There are 4 nested groupings, the coarsest first. Each group lies inside one group of the grouping before and may be the whole of it. The rows also spread widely along 10 directions, which tell nothing about the answers.
Some rows, each with its group in each grouping after it:
[-22.3  25.9 -30.3   7.7  -4.8   6.4  43.1  -0.9  15.0 -25.2  -8.5  24.0
  -4.0   8.4  27.0  12.7   0.9  -4.1  14.4] : k_953 pote rilu kodis
[  2.7  -1.1  -3.5 -15.0 -28.5  26.6 -31.0   4.5  -9.2   2.0  -1.5  13.1
   8.8 -15.5 -22.8   4.9  15.4  -4.0  11.2] : k_195 tilez gitev kisid
[ 10.0  -3.9  -8.9 -22.5  -4.4 -25.6 -27.6  16.8   8.4  19.7 -14.1  -0.5
  14.9 -23.2 -18.0 -17.3  23.9 -12.5  -2.3] : k_374 Milu raral nonin
[-11.4 -28.9  -0.9 -18.2  31.7 -28.7  -3.0 -23.4  34.3  -4.0   5.0  10.9
  -2.1   6.7  23.9   1.3 -17.0   3.0  18.5] : k_953 firu nodo pasip
[-18.7 -14.0 -23.3  29.0  -2.0  10.8  17.6 -20.7  11.5 -34.8  15.0   4.1
  31.2 -18.1  30.7  12.8   5.3  17.9  17.9] : k_953 tadu ronu gusuf
[  2.7  -3.4   1.3 -32.9 -26.0  21.7 -16.6   2.0  -2.7  14.0 -12.6  10.6
 -30.5   0.5 -21.4   1.4 -19.5 -14.3  13.1] : k_374 puf Leru Vogul
[-15.1   7.0 -27.3  16.7  26.0  -9.6   1.4   8.7 -20.1  -1.0  15.7  -2.5
   2.4  32.3 -20.0  25.3  28.2  -1.3 -10.3] : k_195 Dilan velen romi
[  1.9 -13.6 -12.8   4.0 -19.7   9.9 -10.1 -19.0  -3.9 -12.7   3.7   5.2
  13.5   0.4  -2.8  -2.1  21.9  23.8   9.8] : k_953 bam pon kov
[  5.7  -3.9   3.9   5.7  32.4  -2.8   7.9   0.5  -2.5   9.0   2.0  10.6
 -17.3  21.4  -8.2   4.4 -10.2  -2.6  -0.7] : k_953 tadu ronu bada
[  1.4  -5.6   3.2  -9.1  13.4  -7.1  19.8 -18.6  14.3   0.2  -4.8  28.0
 -16.9  29.2  20.9   1.3  -7.7   2.8  16.7] : k_195 Dilan suk bekip
[ 21.9   6.1 -10.9 -34.3  -5.7 -20.6  15.8   4.4   4.8  16.8 -45.3  13.5
 -23.1  -3.9 -22.4 -16.2  -7.3 -21.2  -9.8] : k_953 firu nodo Dunir
[-34.4 -22.2 -55.1 -16.3   5.7 -23.6  -4.2 -12.0  18.1 -16.1   2.5 -19.5
   7.2 -15.7 -13.5  23.8  -4.8 -12.5  -6.4] : k_953 pote nen Dusu
[ 31.9  -5.1 -16.9  29.7 -11.5   5.7  21.6  -3.7  -9.2   6.7  -6.1 -11.4
  33.6 -36.5 -17.3 -13.1  10.2   2.7 -22.9] : k_953 firu Bagi gok
[-17.4 -21.9  -7.9  29.0   4.1  52.5  -6.3 -30.3  -3.0 -15.0  42.3  -1.5
   2.0  13.4   1.3  29.2 -20.4  17.1  15.3] : k_953 tadu zir teg
[-20.5 -30.0 -22.0 -22.1  33.9 -13.7  -9.7 -22.2   8.2 -21.1  -1.6   8.1
   5.7  11.8   6.3  33.7  -4.0  -8.3  19.1] : k_953 firu tafan baf
[-21.4  -5.4 -50.9  -7.2   2.6   1.4  18.5 -27.7   8.4  -0.6   8.1  -5.3
 -10.2  26.5  -3.8  24.2  -3.8  -9.8  -3.3] : k_374 Milu raral vif
[  5.8 -24.2  -2.3  34.9 -10.0 -14.5   7.4  11.0 -20.1 -13.6  -1.8 -20.2
  12.8 -38.1 -18.1  -2.8   8.6  16.3  -8.4] : k_195 Dilan velen bifak
[ -4.0   2.8 -22.8  19.2 -11.9 -11.2  50.9   2.2 -12.2 -11.5 -22.8  -1.3
 -32.1   0.9 -15.9   7.6  -6.8  -0.5 -11.4] : k_195 lep kerar Fisol
[-36.5  -7.3 -23.4 -11.3   3.2   9.6   6.9  -0.9  16.8  -3.1  14.5  -4.7
 -35.5 -11.2 -13.9  34.6 -42.5 -26.9   1.5] : k_195 tilez Dopu keni
[ 16.3 -27.7 -28.1 -36.2   6.9  -5.0  11.5 -30.4   4.2  14.6 -20.2   2.4
 -14.1   6.9 -12.3  13.8 -30.0 -26.0  -5.2] : k_374 puf Leru Kug
[ -2.2 -34.7 -18.0  -7.6   9.2 -16.2  17.5 -18.2  14.4  -3.7 -10.2 -13.6
 -19.7 -22.3  -9.9   6.0 -40.4  -8.6  -6.0] : k_953 tadu Funis dedap
[  4.5 -30.1 -28.0  -3.3  37.7   5.8 -17.1 -35.6  -4.0   0.1  20.6   0.2
  33.1  24.3  -8.4  28.5  11.6  -1.2  -0.4] : k_953 firu Bagi kif
[  6.7  -8.1  15.9 -29.0  10.1 -24.2 -31.2  26.7  -6.2   5.4 -27.4  11.2
 -17.5  -7.3 -26.5 -10.9   9.3  -6.7  10.6] : k_953 tadu Funis palum
[ 10.5   0.6  20.7  15.7  -2.3  33.4 -22.9   7.9 -29.2 -12.5   5.2  19.4
   8.6   7.5 -12.2   9.5  20.5  17.0  19.6] : k_953 bam fite kabit
[-12.3 -16.0 -24.2 -19.7  18.4  11.0 -40.9 -16.9  18.5  15.2  33.1  -5.1
  19.9  -1.0 -14.8  18.5  -1.7 -13.5  -2.1] : k_953 bam fite Gad
[  9.6 -13.6 -18.6 -16.8 -14.7   9.3  -1.5 -12.5   2.8   4.5  -8.4   4.2
   9.7 -12.8  -3.6   3.3  -3.7  -9.9   5.6] : k_374 puf pilis Besal
[ 28.8 -13.0   5.8   0.1   0.7  -3.9  40.1 -27.3  -9.9 -14.6 -34.2  36.9
  -6.7  21.5  17.4  -1.4   1.6  13.1  17.1] : k_195 tilez gitev moku
[  6.7 -21.6  23.7  -1.6   6.0  -3.1   1.7  -5.7  18.7  -9.9  -7.5  20.0
   4.5 -25.3  29.9  -4.8 -18.4   3.4  32.4] : k_374 Milu raral vif
[  4.2  -9.1 -17.0   2.0  -4.8  13.5 -42.5  11.6 -23.5   2.5  13.4  -6.5
  44.1 -14.7 -22.2  12.4  37.4  -2.9   2.3] : k_374 puf Leru Vogul
[-22.8   6.7  -7.4 -13.6   1.0  23.1 -25.9   2.6 -11.4   8.8  14.3   7.8
 -41.3  46.8 -33.8  13.9   2.7   3.5   8.6] : k_953 tadu ronu bada
[ -3.5 -15.0   0.6  -2.9  38.1  26.5  -3.1 -32.8  22.6  24.4  38.9   7.1
 -19.2  34.8  -1.5  20.1 -41.8  -8.7   2.7] : k_953 firu Bagi gok
[ -2.8   8.7  33.8  13.6  22.6  -7.4   7.3  34.7   3.7   7.4  -3.4  12.7
 -37.3  -7.3  -5.8  -9.2 -24.5  -3.4   8.8] : k_953 tadu ronu gusuf
[ 26.6  10.3  24.7  22.9 -21.2  31.1  -8.4  15.7   0.8  35.7  20.0   0.3
   2.1 -28.1 -20.0 -23.3 -12.4   0.4 -12.4] : k_195 Dilan velen bifak
[ 18.9 -30.5  -5.2   3.4   6.1  30.1   9.2 -51.2   2.8  19.0  21.2   4.1
 -10.1  28.0  -6.5  11.9 -32.3   6.9  -3.8] : k_195 Dilan velen romi
[ -1.7 -17.1 -14.8 -14.6  13.4 -44.0   6.9  -5.0  36.8  21.6   1.5  -8.3
  -3.9 -20.4   0.9 -15.0 -17.1 -13.2 -13.7] : k_195 Dilan velen bifak
[-16.0   5.7  -3.0 -12.5  17.8 -28.0 -38.9  26.7   6.4   8.9   8.7   1.6
   7.7   5.4 -19.3  -7.4  36.9   1.1   5.3] : k_953 firu Bagi gok
[-22.9   1.1  15.4  -1.9  32.6 -15.9  -8.1  28.7  20.7  -7.3   4.6  11.1
  -6.2 -23.8  10.8  10.9 -16.1 -15.9  18.6] : k_953 firu tafan baf
[ 22.0  -3.5   7.0  -2.9   2.0   7.6  -8.3   0.5  25.7  44.5  21.2  -1.9
   7.9 -20.5  -3.1 -21.4 -20.9 -13.8 -10.4] : k_374 puf pilis Besal
[ 23.2 -46.2 -29.3  -9.0  -1.6  15.6  -7.3 -55.1  12.4  11.8   9.9 -12.7
  34.9 -18.1 -10.2   5.4 -14.9  -0.5 -11.2] : k_953 firu tafan baf
[  4.0   1.1  -6.6 -12.7 -19.0 -10.6 -10.2  -2.4  15.8 -10.0 -16.9  21.1
  23.1 -10.6  14.1 -24.2  32.5  14.2  19.4] : k_953 tadu zir teg
[ 25.7 -21.2  21.2   4.9 -13.7  12.6 -28.2  -8.8   1.7  50.2  22.7 -16.3
 -23.4   6.0 -39.6 -30.7 -13.9  15.0 -14.4] : k_374 Milu raral nonin
[  6.4 -53.7 -28.2 -17.4   8.5   2.8 -23.4 -52.3   2.7  -5.7   8.6  -8.7
  25.5   5.5 -13.0  16.5   1.9  10.2   4.6] : k_953 firu Bagi gok

New rows, each followed by its group in each grouping:
[-48.0  -0.2 -37.6 -28.7 -20.9  10.0 -19.9  -4.1  26.2 -22.1   5.3   4.1
  -6.4 -10.8   1.4  18.4  -1.1 -10.0  22.3] : k_953 tadu zir teg
[ 12.2  -7.7   1.4  -8.1  13.2   1.3   6.8  -7.9  10.5  -8.4 -14.3  21.5
  17.9 -16.9  15.9   4.1  -8.0  -9.2  14.6] : k_953 firu nodo Dunir
[ 14.9  -0.5   3.2 -16.4   5.7 -10.4  18.1  12.3  -0.9   7.9 -29.9  14.4
 -21.7 -15.2 -11.7   3.4 -22.6 -25.0  -2.1] : k_195 Dilan velen bifak
[ 16.7  -6.3  13.9  10.2   5.5  32.6   8.8 -16.9  -1.3  15.0   8.6  13.4
 -25.2  22.8 -10.2  -2.2 -27.1   6.5   3.3] : k_953 tadu zir teg
[ -3.4  -9.6 -14.8 -25.2 -11.4 -12.2   1.1   5.3  11.3  -5.0 -26.0   3.7
 -13.0 -25.9 -14.0  -1.2 -13.5 -13.8   3.6] : k_953 pote rilu kodis
[ 11.8   0.4   9.6   8.9   4.4  -2.9  24.8   6.3  -6.4  10.0 -10.2   7.8
 -31.1   4.4 -13.0  -1.5 -20.2  -3.3  -5.2] : k_195 Dilan velen romi
[ 16.8 -20.9  10.4 -20.6   0.7  -5.6 -40.9   3.4   8.9  17.6  -4.3   2.7
  11.5 -21.4 -21.2 -18.9   5.6  -1.0   3.5] : k_953 tadu zir teg
[ -1.1 -30.0   0.6  35.1  -5.2  25.7  21.1 -15.2 -10.8 -12.7  18.8 -12.5
  -8.5 -12.8   0.7  16.2 -30.8  14.4   7.1] : k_374 puf pilis Besal
[-10.5  26.0 -26.4  -9.0 -12.8   0.9 -21.7  33.5 -23.9  19.6   1.8  -5.5
 -12.5  22.1 -44.8   2.7  38.5 -10.4 -11.7] : k_374 puf pilis Besal
[ 17.7  10.6  17.2  33.0 -18.0  13.1  13.7  20.3 -28.5  -1.7  -7.3  10.7
  -4.0  -2.8 -13.9 -10.9  19.2  17.1   1.5] : k_195 Dilan suk bekip
[ -5.1 -23.3  -5.9  -6.1  21.5 -36.2 -42.1  10.6   0.5  26.0  15.1 -22.3
  -7.7   8.6 -42.9 -16.3  18.9   9.7 -16.0] : k_953 tadu ronu gusuf
[  4.9 -13.9  17.5  26.0  -2.5   6.7  -2.2  30.5  -9.2  -5.7  -1.4 -11.8
  -3.4 -53.8 -22.9  -1.0 -22.6  -1.8  -2.2] : k_953 pote rilu kodis
[ -3.9   7.3  32.7  25.0 -15.7  21.7   7.4  16.9   9.6 -20.2   6.5  27.7
  10.3 -33.2  34.2  -5.8  -2.7  12.6  34.1] : k_195 Dilan suk bekip
[ -7.5 -28.8 -27.6   8.4 -13.5 -15.1  12.5 -27.8  -8.8 -22.6  -8.8  -6.2
   1.9  12.7   0.1   4.1  20.7  26.2  10.0] : k_374 Milu raral nonin
[  1.5  -9.8  35.9   1.3  -9.1   7.7  -7.5   2.9  21.2 -14.7  -3.0  28.5
  -0.7 -19.3  29.1 -18.1 -10.3  20.6  38.7] : k_953 pote rilu kodis
[-20.6  19.4   1.4 -18.5  11.8  14.9   3.0  -7.5  30.4  -5.1   5.8  40.8
 -18.0  33.5  31.6   5.0  -7.5  -3.0  33.5] : k_953 tadu zir teg
[ 18.8 -33.0  12.1  20.7   8.2 -19.6  22.6  -7.3 -10.8 -26.0 -22.1   2.4
   3.7 -26.9   4.7  -3.6  -7.1  18.6   7.8] : k_953 bam fite kabit
[-23.7  22.6  -9.2  12.8  -3.7 -11.0   1.5  35.3   1.2   6.5   7.7  -2.6
 -19.8  -4.8 -20.8   1.6  13.3  -7.1  -6.5] : k_195 lep kerar Fisol
[  6.7 -28.3 -33.6  -4.0  -5.2   3.8  14.3 -27.3  -1.8   3.8  -5.6 -11.2
  -2.1 -13.1 -24.5  18.8 -18.5 -13.3 -16.2] : k_195 lep kerar Fisol
[ 37.7  -4.4   5.9  -3.5  11.5   5.3  35.3 -21.6 -12.4 -10.6 -36.5  37.7
  -2.5  17.3  14.5   2.1  -2.6   3.4  12.1] : k_953 bam pon kov
[-26.9 -24.5 -22.8   1.8   0.5   8.0  -4.6 -10.4 -18.5 -28.1   7.2  -4.4
  -7.6  14.5  -5.1  35.3   0.3   6.7  19.6] : k_374 puf Leru Vogul
[  3.3 -14.0  16.2  13.7 -21.2  13.8  26.1 -16.0   7.8  -0.7   0.7   7.3
 -34.4  -2.1   5.4  -9.0 -34.9  17.0  10.5] : k_195 Dilan velen bifak
[ 16.2 -13.8   3.6  -7.0  17.4   1.6 -36.4  12.7 -17.2  36.3   9.1 -15.7
 -18.7   7.8 -59.0  -3.4  -3.9  -8.3 -22.1] : k_953 tadu Funis palum
[-36.3  -1.1 -23.1  27.9   6.7  -4.2  25.8   2.6  28.1 -25.5  21.9  -4.6
   8.4 -27.0  26.5  13.3 -15.8   2.4   8.9] : k_953 pote rilu kodis
[-10.9   5.9   1.3 -36.3   2.0  29.0 -32.5  -1.8  -5.0  25.1  12.7  18.5
 -42.6  54.8 -24.3  15.9  -7.0 -10.6  17.4] : k_374 puf pilis Besal
[ -5.9 -12.8  -6.4 -10.2  46.0 -31.1  16.2  -5.2   7.6   0.3  -8.9  13.8
 -19.5  28.8   9.5  16.1 -10.3 -11.8  10.7] : k_374 Milu raral vif
[-12.9 -12.2   1.7  16.3  -1.6 -25.9 -38.8  15.6  11.5   8.4  28.3 -12.4
  26.7 -19.1 -10.5 -18.1  39.8  21.4   0.1] : k_195 lep kerar Fisol
[ 10.1  -4.4  -0.3   7.7  -3.7  32.6  22.9 -20.2  16.6 -19.2  -3.0  29.3
  23.1 -21.4  35.5   9.3 -21.5  -1.8  24.2] : k_953 pote rilu kodis
[-17.3  -7.1 -12.0  17.2 -31.9  12.3   6.7  23.8  -4.6 -15.6   0.3 -18.5
  -2.8 -59.0 -11.6   9.3 -20.3  -8.9   3.1] : k_374 puf Leru Vogul
[ -3.1 -14.9 -19.2 -24.6 -11.5 -25.1  23.2 -32.8  25.3 -19.1 -24.3  25.9
   2.2   8.1  33.2  -6.3   6.5  10.1  23.0] : k_195 Dilan velen romi
[-18.5   1.2 -22.7 -28.0  12.6 -17.9  -6.8 -10.7  11.0   5.7  -3.0   9.8
 -24.5  42.8 -11.2   4.6   9.3  -1.5   4.7] : k_953 firu nodo Dunir
[ -9.1 -29.0  -6.4  18.9 -52.4  33.8 -13.1 -30.8  -3.7 -11.6  24.5  -9.6
   1.9  -7.2  -8.4  -5.1   6.0  39.1  12.8] : k_195 Dilan suk bekip
[-33.7  12.8  -9.0 -32.2  -6.4 -38.6 -26.9  39.5  19.6   1.7 -10.2   4.4
 -17.0 -19.6 -13.7  -5.7  16.9 -16.1   9.2] : k_195 Dilan velen romi
[-21.6 -20.6 -21.5  -1.9  -5.7   4.1  -6.1 -21.9  10.8 -22.2   7.6   3.0
   3.0   4.4   6.5   9.0   4.1  15.2  18.2] : k_953 tadu zir teg
[ 31.5 -19.0  14.9   7.1  -0.7  28.6  14.3 -25.3   3.7  -2.2  -7.1  22.7
  10.6  -9.7  13.5  -3.2 -23.3   7.1  14.8] : k_953 pote rilu kodis
[-38.0 -24.3 -16.4  21.5  -2.0  20.8  -7.7 -18.4  18.4 -12.1  51.7 -15.6
   3.9  -5.1  15.5  21.1 -17.6  14.8  17.5] : k_374 puf pilis Besal
[ -9.0 -22.7 -12.0   1.7  33.7   1.4 -28.7 -14.7  -1.6  -4.7  28.5   8.4
  29.8  15.7  -0.1  28.4  18.8   0.9  11.0] : k_195 tilez gitev kisid
[ 35.9  -1.1  -4.3  19.0   6.8  26.0  16.5 -20.9 -18.7   5.4  -4.5  19.0
  20.4  22.2  -4.7   2.1   8.3  10.0  -3.0] : k_953 pote nen Dusu
[  1.9  -7.6   3.9 -17.8 -31.5  -8.6   5.6  -7.2   6.4  13.9 -15.6   4.2
 -47.0  11.0 -20.9 -21.4 -11.9  11.8   1.5] : k_195 Dilan velen romi
[-27.9   4.9 -16.0  11.8 -35.3   8.9  -7.3  11.9   4.9  11.9  26.9 -21.3
 -27.4  -0.2 -23.0  -9.5   1.6  13.6  -3.6] : k_374 puf pilis Besal
[-29.7 -14.6  -6.6  29.3  15.5   9.1  -4.6  -0.6   8.5 -15.3  40.2  -7.3
  12.7 -13.9  11.8  25.8 -10.1   5.5  11.2] : k_195 Dilan velen bifak
[ 52.5 -10.2  21.8   4.8  24.9  34.9 -26.2   5.3 -25.6  20.1  -3.0  17.0
  43.5 -22.1 -21.5   8.6   1.2 -18.2  -3.2] : k_953 firu nodo pasip
[-11.2   4.3 -16.7  -2.2   2.8  -3.0  24.1   7.2   0.3  -4.6 -12.0  -0.5
 -33.5  -5.7 -18.1  13.4 -23.7 -15.1  -6.4] : k_953 bam fite Gad
[ -3.0  -3.6   7.5 -15.0   2.9  30.7 -21.4  -7.5  12.5  -7.1   8.0  25.2
  11.6 -12.5  11.8  15.0 -11.2  -8.2  26.5] : k_953 bam fite Gad
[-13.9  21.3  10.8  11.9 -12.2  -9.9  -0.7  36.8   6.3  13.0   6.3  -5.7
 -37.6 -11.2 -24.8 -19.8  -3.5   4.0  -7.6] : k_953 bam fite kabit
[ 13.6   9.8  23.7   4.7  -8.2  29.0 -37.1  20.9 -14.5  25.3  13.6  10.0
  -1.9   4.2 -25.1  -8.2  15.3   2.9   8.2] : k_374 Milu raral nonin
[ 45.4  15.2  -1.5   7.1  -7.4  36.3   2.1  -6.2 -17.4  37.6   4.9  15.9
  18.5  18.0 -14.8 -10.8  10.7  -7.3 -12.3] : k_374 puf Leru Vogul
[-19.8   4.3 -43.5  -9.4 -17.1 -10.1 -18.5  15.8 -10.4   0.3   2.8 -15.5
  12.8  -6.3 -26.9   9.1  32.4  -9.4  -7.3] : k_374 puf Leru Vogul
[ 25.0 -11.6  35.1  30.3  23.2   3.7  -8.7  26.8 -21.1   2.0  -0.9   3.1
   7.6 -26.3 -14.6  -6.0  -4.5   6.4   2.5] : k_953 tadu Funis dedap
[-29.6  26.2 -13.2  26.3  16.3   4.3   9.8  31.2   7.3  -6.3  19.3   2.4
  -2.6  -9.0   1.6  11.7   1.7  -9.5   0.9] : k_953 tadu ronu gusuf
[-11.7 -37.2 -17.2  -7.3 -49.2  31.3   6.9 -38.8   2.0 -19.2  -2.3  -4.9
 -24.0 -19.8 -12.9  14.9 -32.1  11.8  13.9] : k_195 tilez Dopu keni
[ -2.5  16.1  -0.2  19.4 -46.8  22.3  -4.7  25.8 -19.6  -9.8  -4.8   4.8
   1.5 -27.4 -22.7  -7.5  25.2  11.4   5.1] : k_195 tilez gitev kisid
[ 22.1   7.9   1.9  -7.5  19.6  15.6  -4.5   0.1  -9.6  34.3  -0.6  13.1
 -22.5  33.2 -31.8  -2.0  -7.1 -11.7 -12.8] : k_953 tadu ronu gusuf
[  6.4  -4.9  -9.1  30.6  30.1 -22.5  33.3   5.7   0.9   5.9   4.1  -8.4
  -7.0   2.6  -8.0  -2.3  -9.7   2.3 -19.1] : k_953 pote rilu kodis
[  1.3   4.2  27.8  23.6 -16.3  21.3  -3.9  19.6  -4.9   0.5  11.1   9.4
  -8.5 -19.9  -2.6  -6.5  -7.3  11.3  13.7] : k_195 Dilan velen bifak
[  1.2   3.6  22.0  30.2  -5.9   4.7  11.2  35.2 -17.5 -18.3 -15.2   6.0
 -11.0 -34.1  -8.6  -5.6  -3.7   8.5  11.1] : k_953 tadu ronu gusuf
[-39.3  11.0 -23.4   9.7  -1.9   6.9  41.2 -11.6  24.2  -6.9  19.0   4.2
 -44.8  21.6  13.1  19.6 -34.8  -3.3   4.8] : k_195 Dilan velen romi
[ 19.1  -1.9   6.3 -19.8 -28.1 -11.9 -24.3  12.4 -12.2  20.5 -23.9   7.7
 -14.0   1.9 -39.3 -25.1  29.5   7.2  -3.3] : k_195 lep kerar Fisol
[ 19.5  13.8 -22.5  12.9  -7.6  29.6  17.7  -5.1 -29.4  -1.4 -14.4  14.2
   6.6  17.4 -19.8   8.9  18.1  -1.3  -7.0] : k_953 tadu ronu gusuf
[  7.8   0.1 -19.5  29.2 -19.5  36.8  -6.9 -10.4 -21.9  -0.4  25.4  -2.1
  35.1   5.3  -4.5   7.9  27.9  15.4   1.6] : k_374 puf Leru Kug
[ -7.2  -6.9  -7.6 -22.7  48.7  28.1 -37.9 -19.7  17.5   2.7  31.8  28.9
  34.1  16.6  17.5  39.6  -3.6 -23.5  22.6] : k_953 bam fite Gad
[-35.7  -0.5 -13.5 -17.2   4.5  -0.2 -11.5   9.8  15.3 -29.1  -2.3  16.9
  -0.5  -9.5  13.0  22.4  -0.5  -8.0  30.3] : k_953 pote rilu kodis
[-10.5 -13.1 -14.6  13.6 -18.0  25.8   8.4  -9.3 -27.5 -29.0  -3.2   4.1
  -5.6   3.0 -11.2  29.0   2.0   9.8  13.6] : k_195 Dilan velen bifak
[ 11.4  -4.6  11.9  -5.4 -20.4  27.3 -37.2   2.1   6.9   7.2   6.9  13.7
  25.1 -27.3  -4.2 -15.5  11.7   7.3  16.6] : k_953 tadu ronu gusuf
[ -4.1  -2.9  -0.1   2.6  28.0 -18.9  28.3  -1.6  22.6  -1.0  -5.6  14.0
 -18.0   0.9  17.1  -3.0 -23.9  -5.7   6.2] : k_953 tadu ronu bada
[  8.8 -13.2 -20.8 -17.8  31.0 -22.5  -2.8  -9.8  16.5  31.1   7.5  -1.0
  -0.2   6.2 -19.1   4.6  -9.2 -24.4 -20.8] : k_195 tilez gitev kisid
[-37.8  -5.6 -48.8 -12.8  17.6 -33.9   6.0 -14.8  31.6 -11.1  10.1  -2.8
   4.0  16.3  10.4  12.1   8.0  -1.7   1.5] : k_953 pote nen Dusu
[-21.1 -12.4   6.1  -0.8  -9.2  14.5 -38.0  13.3 -15.5  14.8  22.2 -13.1
 -42.0  14.9 -53.0  12.7  -4.3   5.3  -1.0] : k_195 lep kerar Fisol
[ 15.0  25.2   6.0  12.6   8.6  20.7  -7.9  33.8 -12.3  40.1  12.1  -2.0
 -12.6  -3.8 -36.9  -1.1  -5.5 -24.8 -18.4] : k_374 Milu raral vif
[ 21.7 -23.2  -4.6  27.2  -9.8  -3.3  -4.8   5.2 -27.8  -5.6  -4.2 -14.2
  30.2 -33.7 -25.8  -1.3  20.9  12.0 -12.1] : k_195 Dilan velen romi
[ -1.1 -46.0  23.7  22.4 -10.6   9.9 -28.5 -24.5   7.5   5.5  36.1 -14.8
  -3.2  -4.0  -2.3 -14.6  -9.8  40.7  18.1] : k_374 Milu raral vif
[-29.8 -12.3 -39.4   5.0  13.4 -51.2  23.1  -2.1  35.7   7.1  15.7 -24.4
  -8.2 -14.3   0.7  -3.5  -8.3  -7.5 -21.0] : k_195 Dilan suk bekip
[-26.2  21.5 -31.5  -2.4   9.1  -2.0 -30.8  18.5   6.2  20.0  29.3  -9.9
  10.1  14.6 -29.1   6.3  33.2  -9.6 -13.8] : k_953 firu tafan baf
[ 14.3 -30.9 -19.6 -30.8  21.7 -19.6   6.4 -35.2   8.5  17.4 -11.5   5.3
 -15.8  24.1 -13.9   9.6 -19.2 -13.3  -8.4] : k_195 Dilan velen romi
[ -6.3  -8.0   0.3  -6.0  28.9 -37.5   5.7  15.8  -6.2 -21.4 -22.1  19.0
   2.5   1.6   9.7  13.6  15.9  -4.5  17.2] : k_195 Dilan velen bifak
[ 11.1 -50.9  11.9   5.1  12.4 -11.0   1.0 -18.0  -4.7 -11.0  -5.5  -5.0
  -3.8 -22.1  -5.8   9.9 -26.8   8.4   7.5] : k_195 Dilan velen romi
[-13.9   5.4 -28.1 -12.6 -14.9 -24.3  11.0  17.5  -1.5 -11.7 -29.4   0.2
 -10.0 -15.7 -11.2   2.3  15.8 -11.8   3.1] : k_374 Milu raral nonin
[ 12.7 -24.6   3.5 -16.3  49.2 -12.7 -27.8  -5.3  -7.5  15.8   6.8  12.3
   7.8  20.6 -17.5  22.4   4.6 -14.9   1.2] : k_195 tilez Dopu keni
[-31.1 -21.6  -3.8  17.4  26.0  -2.8  19.4  -9.4   9.4 -16.8  22.0  -3.1
 -28.4   6.9   9.0  31.7 -37.4   0.8  11.0] : k_195 Dilan velen romi
[ 34.0 -18.5  -3.6 -14.6   8.0   7.3 -13.8 -11.7   7.4  32.2  -5.2   0.2
  13.0 -21.7 -23.4 -11.8 -15.8 -17.0 -15.7] : k_953 tadu ronu gusuf
[-12.9 -16.3  28.6 -32.6  -9.1 -15.4 -42.9  19.5  10.2   5.2  -7.3  10.3
 -30.9 -11.3 -15.6 -10.1  -7.4   1.8  24.9] : k_195 Dilan velen bifak
[ 14.0  -5.0  14.8 -12.2 -28.2   8.5  -8.1  11.6  -8.4   2.7 -26.8   6.7
 -21.4 -23.3 -26.8 -15.7  -8.5   1.4   6.2] : k_953 firu nodo Dunir
